Each new row is followed by its nearest point in the smallest flat space through zero that holds the last named rows.

J_987 (4 x 11):
[[ 15.5   4.7  40.7  23.2  -6.5 -46.0  35.9  24.2  -7.6 -49.5  24.1]
 [-24.9  19.4  13.8  10.7  59.6 -47.6  13.7 -19.7  -4.6 -53.6 -14.7]
 [ 11.7 -37.4  33.8  38.3  -9.6  29.9  39.7  27.3 -37.7 -22.9 -36.2]
 [ 23.8  -6.7 -17.5  40.6  12.1  42.6  17.7 -25.0 -18.4 -11.6 -51.2]]
New rows:
[ -5.1  -5.8   7.1  12.6  -4.6 -39.0   3.5 -48.5  11.0 -21.0  35.9] : [  7.4  23.4  -0.5   2.7   7.9 -34.1   3.0  -9.8  12.2 -20.7  20.0]
[  7.4  18.8 -27.1   3.6 -36.6 -54.8 -47.1 -23.8 -10.5 -32.6  21.1] : [ 15.4  30.9 -11.7  -3.1  -2.4 -33.0  -5.5 -14.2  22.0  -9.2  31.5]
[-27.5 -12.1  16.8  -8.2 -12.8  -2.2 -35.8 -24.5  18.8  47.7  -9.7] : [-21.8  -5.6 -11.1 -27.7   0.7  11.9 -24.3   0.1   6.7  30.7   1.4]
[-22.0 -47.3   6.5  34.9  -0.3   3.3 -11.7 -47.6 -11.1   9.4  11.0] : [ -5.3  -6.6  -2.5   2.9   7.8  12.9   0.0  -3.7  -6.4   2.0 -16.4]

J_232 (4 x 11):
[[-16.3 -48.9 -69.3  15.5   0.1 -28.2  -2.6  21.5   6.4  21.4 -12.3]
 [ 54.1 -10.5  22.9   1.5  21.1  21.9  24.5  -8.6  84.0 -49.1 -11.5]
 [-25.0 -20.2 -17.7 -34.9  38.0  -2.6  38.3  42.3   0.1 -46.4   9.3]
 [-63.5 -12.9 -13.8 -28.1  30.2 -15.4  18.4   9.9   9.9  -4.6   5.1]]
New rows:
[-18.3 -16.0 -41.5  39.9  -9.9   8.3  10.6  10.8  -0.2  -4.1  -2.6] : [ -0.7 -23.3 -33.6   9.2  -2.1 -11.9  -1.5  12.7  -0.2   8.3  -5.8]
[ 13.8 -13.6 -36.7 -11.0 -24.1   0.2   6.8  45.6   0.7 -13.4 -16.8] : [ 18.9 -24.3 -33.4   4.6   1.1  -4.5   8.4  30.1 -10.4 -13.6  -2.3]
[-50.5   1.3  43.5  -7.4 -26.2 -12.0  15.2 -15.4  -5.4  18.0  -8.8] : [-41.8  19.6  21.2 -11.4   3.0  -3.9  -6.9 -21.7  -3.7  19.1   5.3]
[-30.9  -3.2 -28.8  -1.9  10.7  -3.4   8.3  16.2 -56.0  -6.9 -49.8] : [-23.7  -9.2 -26.4  -8.5   1.4 -11.8   2.6  25.8 -40.6   4.1   6.8]

J_851 (4 x 11):
[[-43.5  17.5  34.3  12.7   3.7 -13.8   7.8 -12.3 -36.6  22.5  71.6]
 [-31.5   0.8  -0.7  36.9 -18.7 -11.4  37.9 -25.4   9.0  27.2   7.5]
 [ 11.4 -11.7  49.7   4.3 -14.4  -2.2  35.2 -79.6   7.9   8.4 -10.5]
 [ 29.2 -26.0   4.7   4.5 -35.7  72.8  57.4 -16.0 -11.7  -5.6   1.3]]
New rows:
[-10.4  10.7   7.1  -8.6  -9.9 -13.6 -47.7 -25.8  26.7 -26.2 -17.6] : [  8.0   3.4   8.6 -11.9  14.5 -28.0 -23.7 -13.2  14.2  -5.8 -22.1]
[-15.1 -21.0  -1.9  24.0 -23.5  -4.1 -11.8 -27.5  12.7  -2.5  25.9] : [-13.0   1.3   6.5  12.7  -5.9  -6.3  14.0 -14.9   0.6  11.0   7.3]
[  1.1   4.4   5.5   2.9 -38.3 -58.8  -1.9 -14.2  58.8  -0.7  16.8] : [-16.1   5.5   2.4  14.3   3.2 -38.5  -1.4 -23.7  21.6  13.1 -17.7]
[-38.3  -8.6   5.6  16.5 -48.1  58.8   5.6  12.9  -6.1   9.0  -8.3] : [ -4.5  -8.4 -15.0  17.4 -21.9  35.2  34.7  10.5  -7.8   6.7  12.3]
[-10.8   5.6  27.4 -33.7   1.0   3.7  30.6 -15.0  10.1   0.9  -1.3] : [  5.9  -3.4  20.7  -3.2  -3.0   3.1   9.0 -24.6  -3.3   0.4   2.9]
[ -7.8  -3.2 -20.9  33.5  -0.8   6.8  15.3  -4.1   5.1 -33.0  -7.8] : [ -2.5  -4.3 -16.2  12.4 -10.1   6.9  14.4   4.6   9.0   4.4 -10.4]

J_514 (4 x 11):
[[-30.0 -53.5 -12.6 -17.4 -25.5  62.3  13.6 -24.9  39.0 -36.4  22.8]
 [  9.1 -26.1  37.5   2.0 -19.3  -7.5   9.4  44.7  18.1  22.2  69.4]
 [ 21.6  -1.6  -0.3 -35.1 -61.2  -0.2  23.2  54.5 -40.1 -10.7  63.5]
 [  5.5   2.4 -27.0 -28.7   8.9  36.7  54.7  29.9  21.8   3.6  31.0]]
New rows:
[-20.2   4.1 -22.0 -28.5 -26.9  24.8  11.0 -23.1  26.9   6.8 -32.3] : [-11.9  -5.1 -24.0 -11.2   1.8  28.6  10.0 -20.6   8.3 -19.5 -16.1]
[ 26.0 -24.0 -28.7  19.6 -24.7  35.4   9.0 -22.3  37.2 -19.0   8.1] : [-15.4 -24.1  -9.6  -8.7  -7.3  32.8   9.1 -14.3  21.6 -17.4   6.9]
[-15.3  32.4  23.8   0.6  36.2 -22.0   8.6   5.7  19.5 -23.7 -25.3] : [  1.6  14.9  -1.9  10.7  28.7  -9.0  -0.8  -6.0   7.4  13.6 -21.2]
[-24.8 -23.4 -11.7  37.2  12.4  19.4  23.4  -8.3 -34.9  35.0  39.9] : [-0.2 -8.4  6.2 -0.1  1.2  4.9  7.5  9.2 13.0  6.1 16.7]

J_919 (4 x 11):
[[-10.4 -51.5 -47.7   1.3  17.9   3.4  -4.1  62.3  19.8 -14.5 -44.1]
 [ 14.9  -4.5 -28.6  28.7  -5.5 -10.6   2.9  33.7  32.9  -8.6 -42.7]
 [-29.3 -29.1 -28.4   5.7  -6.1 -14.0 -11.8  61.7  42.5   5.0 -35.3]
 [  1.4 -39.5 -20.9   3.8 -15.4  40.1 -21.9  10.9  35.9  28.5 -17.5]]
New rows:
[ 36.2  -8.0   2.5  36.4  18.3  -8.1  30.8 -14.0  28.9  28.4  19.1] : [ 25.6  12.4  -1.2  18.8 -10.6   7.8   2.1 -15.3  10.4   3.6  -8.5]
[-30.3  -9.2   5.2   1.4 -34.2 -43.7  -0.1 -39.6 -25.0 -18.9 -33.8] : [ -7.5  17.5   9.2   0.4   0.2 -21.3   5.8   2.3  -4.5  -6.6   4.7]
[-41.8  17.5 -11.7  13.1 -17.4 -11.0  -4.5 -50.7 -54.2 -17.3 -45.1] : [  5.9  15.0   7.4  -0.6   7.7 -11.0   9.8  -9.6 -17.6 -12.5   7.2]
[-10.1 -30.1  -2.0 -17.5  46.3 -25.5   7.4   8.6 -24.3 -12.8  11.9] : [-16.9 -16.9  -6.0 -23.0  29.6  -9.3   8.0  16.1 -32.6 -23.2   6.8]
[  2.9 -13.4 -18.5  19.9 -46.6  -4.8  16.4   2.3  24.3 -26.9 -23.3] : [ 13.1   2.9 -14.0  21.6  -9.5  -4.5   0.6  14.0  24.7  -0.3 -25.0]

J_173 (4 x 11):
[[ 26.5  -7.0   3.8 -32.3   4.7 -33.5 -35.2  -8.1  -2.1  32.4   4.3]
 [-10.1  32.4 -74.5 -19.1   6.6   0.2  12.7  16.1 -18.9  30.0   5.2]
 [-33.6 -44.6  20.2 -17.8 -30.4  -9.2  10.5 -37.6   7.7 -22.2   3.4]
 [ 23.6 -31.6 -20.8   1.7  42.2 -14.0  11.0   6.0 -27.8  -9.8  37.1]]
New rows:
[ 27.1   8.0   8.6  40.0  22.2  33.6 -16.2 -31.7 -16.8  19.5  15.1] : [22.7  5.3 11.6 18.0 20.4  4.2 -5.0 14.7 -2.4 -3.6  3.2]
[-17.8 -23.7  18.0  19.2   5.2  39.8  12.6  28.5  18.4  20.7  11.9] : [ -3.6   2.3   9.7  19.6   2.0  14.8  10.7   5.7   2.9 -16.2  -2.5]
[-37.5   9.4   9.6 -16.2  14.3  27.4   8.3  29.7  20.4  23.3  18.8] : [ -9.2  14.4 -10.4   3.7  -5.6   9.3   6.4   5.0   1.7   1.5  -6.5]
[-12.8   8.0 -36.5  28.9   5.5  -2.3 -40.6  28.7  34.4  38.5  36.9] : [ 12.6  24.0 -21.3  -4.0   9.8  -1.7  -8.1  14.9  -5.2  21.1  -2.1]
[ -2.6  13.6  15.4  -9.2 -20.4  -6.0  -7.9 -25.6 -38.0 -38.9  -5.6] : [ -9.7 -11.9  11.1  -1.7  -9.9  -0.3   2.8 -10.4   4.5  -8.7  -1.2]
